The first 5 rows are patterns. Each new row is the sum of 2 different patterns, raised or lowered, with some noise. Before adding, each is slid sideways (what falls off one end comes back at the other), maybe read backwards, and multiplied by a number that may be negative. Names go in the order of the patterns.
In the rows, 128 means zero.
Known rows, each followed by the names of its patterns:
[116 152 119 132  91 131 146 132  97 156 104 140 128  91 114 112 106 106
  98  96 161 127 141 140 150 127 149 117  94 112 130 107]
q_240
[109 149 137  99  92 165 136 130 102 119 104 151  94 114 120 128 122 162
  95 141 116 137 165 136 106 138 132 134 117 132 103 105]
q_287
[156 149 110 131 137  97 103  95 128 165 108 134  99 108 152 147 131 107
 164 123 123 148 160 143  97 110  96 126 115 122 151 147]
q_560
[105 148 121 157 138 165 129 155 133 123 108 124 136 140 163 114 110 111
 116 153 125 107  93 108 159 130 142 147 160 103  91 141]
q_245
[ 99 131 153 123  95 140 101 122 102 156  92 158 138 142 161 144 101 119
 111 126 140 101 133 155 130 110 153 103 129 163 137 121]
q_431

New rows, each followed by the names of its patterns:
[118  93 117 162 110 129 126 135 153 108 103 128 119  88 151  90 138 121
 144  97 164 141 112 129 154 134 133  93 116 154  90 152]
q_240 q_431
[ 62  61  83 102  83  89  99  55 112  61  57  44 101  64  49  93  75  63
  73  96  93  94  59 102  58  79  80  98  42  92  67  37]
q_287 q_431
[112 105 145 105 122 120 121 165 153 115 167 139 101  75 149  83 142 141
 157 115 158 136 179 133 106 129 112 137 160 164  94 122]
q_245 q_431
[122  60 108  54  74 105  73  80 146 128 141 102  57 135  91 106 116  91
  65 113 117  42  98 109 101  70  69 130 138 119 120 115]
q_560 q_431
[ 99 140 103 146 126 110 104 155 141 103 147  67 135 142 127 140 131 110
 136  83 100 112  95 131 148 125 130 132 128  95  80  99]
q_240 q_560
[112  93 146 164 124  96 135 129 162  68  98  93 125 110 156 113 155 137
 152 149 138 112 111 110 105 116 161  86 109  84 131 155]
q_287 q_560
[149 164 145 155 147 138 124 122 138 177 147 135 116 162 165 159 136 135
 151 161 127 151 159 156 133 161 117 155 136 154 181 162]
q_287 q_560
[103  97 106 117  84 113 119 147 123 109  97 134  95 108  85  91 136 140
 109 129 108 120 148  96 112  88 123  91 108 107 136 143]
q_240 q_560
[165 169 183 173 187 220 176 192 193 170 166 190 163 179 177 157 163 197
 130 184 208 178 193 129 191 184 214 146 160 152 180 177]
q_240 q_560
[131 147 137  80  90  94  84 166  93 118  90 119 137 144 134 116 144 116
  90 123  69 134 130 124 140 148  97 137 142 103 101 126]
q_245 q_431
[ 54  66  35 104  70  44 101 119  97  76  51 100  88  90  68  40  47  49
 121  18  98  84  74  34  84 108  74 102  98  91  73  25]
q_560 q_431
[137 172 133 125 120 136  99 116 109 133 143 151 156 154 109 142 166 118
 109 121 112 184 118 139 109 112 128 163 121 114 142 133]
q_287 q_560
[ 91  90 110  98 121  63 116 119  96  77 141  79 116 113  78 106  85  72
  80  75  64 150  91 127 117 135 100 138  98  66  90 120]
q_240 q_431
[105 120 167  81 120  92 106 164 123 111 106 117 161 142  98 130 128  85
  69 124  80 138 136 149 121 159 125 115 126 106 129 108]
q_240 q_245
[190 149 141 145 130 157 194 151 154 148 162 146 136 108 152 133 153 174
 166 197 135 161 137 180 135 155 183 195 164 129 140 170]
q_245 q_431
[ 64  66  99 121  59 119  78  86  86 112 131 110 121  49  96 113 112 116
  87  73 132  94  83  91  83 109 130  98 117 127 107 100]
q_240 q_560
[ 94 109 128 114 106 143 113 118 131  61  83 108  88  95  97  90 109 138
 107 146  73 109 145 138  58 109 103 147 107 111  97 121]
q_240 q_287
[194 183 184 149 176 173 169 138 190 214 221 179 161 228 153 186 215 205
 148 168 185 154 206 164 165 183 166 196 205 144 217 188]
q_560 q_431
[115 156  98 133 109 111 165 125 110 115 138  88 124  88 138 145 133 103
 134 115 131 129 148 125 103  95 126 159 106 162 128 124]
q_245 q_431
[ 83 130  74 116  93  65  58  99  93 126  91 143 121 146 128  79  89 123
  79  80  49 117 151 104 112  97 119  81 126 112 128  98]
q_560 q_431
[ 80 116  68  76  90 112 129  73  50  58  81  74  74 119 107  72  39  84
 123 115 122  56  86  83  70  87  67  65  76  82  46 101]
q_560 q_245
[180 169 176 195 172 128 174 201 152 181 188 128 173 180 181 165 141 168
 194 146 182 197 198 155 215 158 163 172 136 140 191 183]
q_240 q_431
[129  78 111 122 115  72  94 127 145 115  89 141  87  99 124 111  95 114
 101  89  96  98 127 139 119 111 131  81 140  87 118  90]
q_245 q_431
[150 148 109 113 147  98  77  97 103 120 147 107 153 137 153 111 104  91
 136 128  98 139 114  86 113 152 143 105 148  95 132 150]
q_287 q_560
[119 137 121 183 111 129 113 131 173 168 132 172 169 141 111 142  94 182
 158 153 130 181 158 179 140 145 120 133 137 165 159 100]
q_287 q_245
[ 59  44  63  84  91  69 105  73  85  49  63  66  59  54  72  99  75  41
  50  75 116  47  82  38  76 100 122  78  77  64  97  85]
q_287 q_560
[ 96 103 136 128 123 118 156 154 144 100 154  93 133 113 106 127 145 131
 111 139  89 106 129 130 149 133  85 128  93 144 113 136]
q_245 q_431
[113 112 155 137  92 153 138 123 166 137 129 109 156 121 113 104 103 105
 132 131 160 131 134 163 135 106 151 125  88 139 115  89]
q_240 q_431
[171 173 199 194 178 174 234 143 194 190 209 189 164 172 172 216 186 147
 163 141 175 172 181 205 186 175 225 182 172 163 149 151]
q_287 q_560
[ 89 102  64  75  70  78 151 108  97 115  66 143 151 122  59 154 102 135
 122 126 130  70  64  74 134 102 131 150 147 139 168  67]
q_240 q_560
[131 114 148 144 157 136 119 115 104  83  99  78 111 168  97 127  71 106
 152 138 101 121 133 124 115 111 137 121  79  89  72  96]
q_240 q_560
[149 209 136 117 127 137 168 170 125 191 189 177 178 151 124 168 117 141
 120 150 182 185 145 148 187 139 155 186 190 144 115 156]
q_287 q_560
[170 178 190 151 129 147 114 131 138 126 177 159 155 116 158 143 162 181
 144 167 122 148 183 166 129 140 115 124 125 165 115 190]
q_560 q_431
[ 98 116 144 150 121 135 103 100 103 108  94  63 114 142 114 134  80 139
  99 120 134 154  80 112 123 120 135 105  61 125 116 111]
q_287 q_560
[123 133 158 160 116 105 155 100 161 157 170 138 180 113 186 139 132 112
 123 121 164 154 116 101 122 133 186 109  97 110 133 153]
q_287 q_245
[ 83 113  99 117  95 105  64 102  86  79  89  96 104 116  80  78  94 102
 127 120  85  91 136 123 112  89 117  99  69  67 100 125]
q_560 q_245
[ 94  64  90 111  94 107  67 105  74 110  88  56  81  61  81 121 119  87
 109  85 130  84  60  61 130  88 104  73  73  98 112 111]
q_287 q_431
[158 149 157 149 173 145 152 133 153 149 150 171 137 161 170 159 166 170
 147 182 167 145 159 146 161 150 158 156 174 134 160 148]
q_240 q_431
[155 133 170 115 137 145 128 109 131 136 154 148 154 144 116 160 122 107
 116 116 129 123 119 149 158 105 155 127 160 133 135 105]
q_240 q_287
[144 162 140 136 119 152 173 134 144 151 111 158 148 157 135 142 102 160
 141 150 138 142 148 179 107 110 142 148 133 132 127 161]
q_287 q_560
[140 120 141 142 134 151 166 135 163 122 119 165 128 157 123 143 131 156
 144 158 129 128 140 120 145 151 139 135 147 137 139 120]
q_240 q_560
[149 134  91 152 140 150 140  80 114 130 130 147 131 127 102 138 101 126
  92 131 121 165 102 161 152 108 113 124 117 111 153 166]
q_287 q_245
[116 137 119 136  98 120 161 139 125 134 120 137 108 116 120 128 100 133
 105 115 125 132 134 145  96 106 133 149 115 127 115 140]
q_287 q_245
[124 132 134 110 146 152 139 148 137 125 121 111 111 107 134 148 129 137
 137 158 125 137 144 156 118 109 142 108 161 126 104 114]
q_240 q_560
[115 115 110 113 110 121 130  98  94 100  92 142 121 104  95 103 140 127
 122 121 144  84  97 120  89 125 121 132 123 130 117 140]
q_240 q_245
[146 115 120 169 137 150 161 128 156 120 111 136 130 108 157 113 142 138
 147 131 158 155 108 154 177 127 120  99 136 144 125 173]
q_245 q_431
[ 82  89 122  91  86 111 104 107  91 106 124 100 117  74 104 113 109 114
 106 104 102  75 101  94  88  95 107  93 133 100 116  90]
q_287 q_560
[110 114 102 131 130 135 143 145 106 145 117 110 115 128 124 119 128 123
 123 109 138 135 124 128 141 122 134 145 137 124 113 123]
q_240 q_431
[187 172 193 136 153 157 156 138 190 122 196 158 187 147 166 160 152 153
 179 163 158 131 172 191 151 162 154 155 175 162 147 160]
q_287 q_431
[134 106 155 129 102 135 145 162 128  99 142 152 133 157 126 142 109 163
  96 125 123 101 108 144 147 149 144 124 155 129 103 122]
q_560 q_431
[135 126 164 146 122 158 188 166 187 166 163 156 171 122 119 147 156 154
 144 125 174 158 139 190 144 152 159 164 117 179 151 162]
q_240 q_560
[111 119 140  78 123  98 105 117 121 106 127 138 143 131  70 126  98 107
  99 132  97  99 146 148 100 103 136 126 144  92 141  97]
q_287 q_431
[152 172 166 160 129 146 138 163 150 136 152 177 168 141 164 137 155 181
 156 149 122 146 166 156 130 152 120 162 135 174 115 173]
q_287 q_431
[119 119 114 126 101 152 103 132 147 141 115 152 118 133 134  76 111 121
 113 111 119  97 139 140 115 116 142 114 112 123  97 139]
q_240 q_431
[130  88 125 142 147 108 130 125 124 127 118 121 101 120 111  98 101 132
 134 153 141 145 141 120 135  92 113 113 119 100 138 134]
q_240 q_431
[140 168 120 180 148 148 160 173 177 164 131 135 152 115 172 143 175 163
 138 141 152 185 166 153  80 125 160 134 136 161 152 129]
q_240 q_245
[166 158 143 172 155 175 153 110 114 125  93  91 150 122 146 160 163 113
 124 126 104 153 117 150 113 103 148 165 108 148 104 126]
q_240 q_245
[134 129 142 155 132 108  98 134 137 133 126 106 110 143 142 113 127 118
 115 114 133 141 155 147 143 130 140 103 124  94 104 151]
q_560 q_245
[166 150 145 130 151 115  88 190 131 141 126 142 102 117 119 143 160 114
 136 112 101 167 158 124 147 113 104 132 165 154 169 126]
q_245 q_431
[110  97  75  85 124  95  59  89  99  60 102  96  50  56  86 119  76  82
  71 119  76 114  99 128  48 132  63  91  72  52  51 131]
q_287 q_431
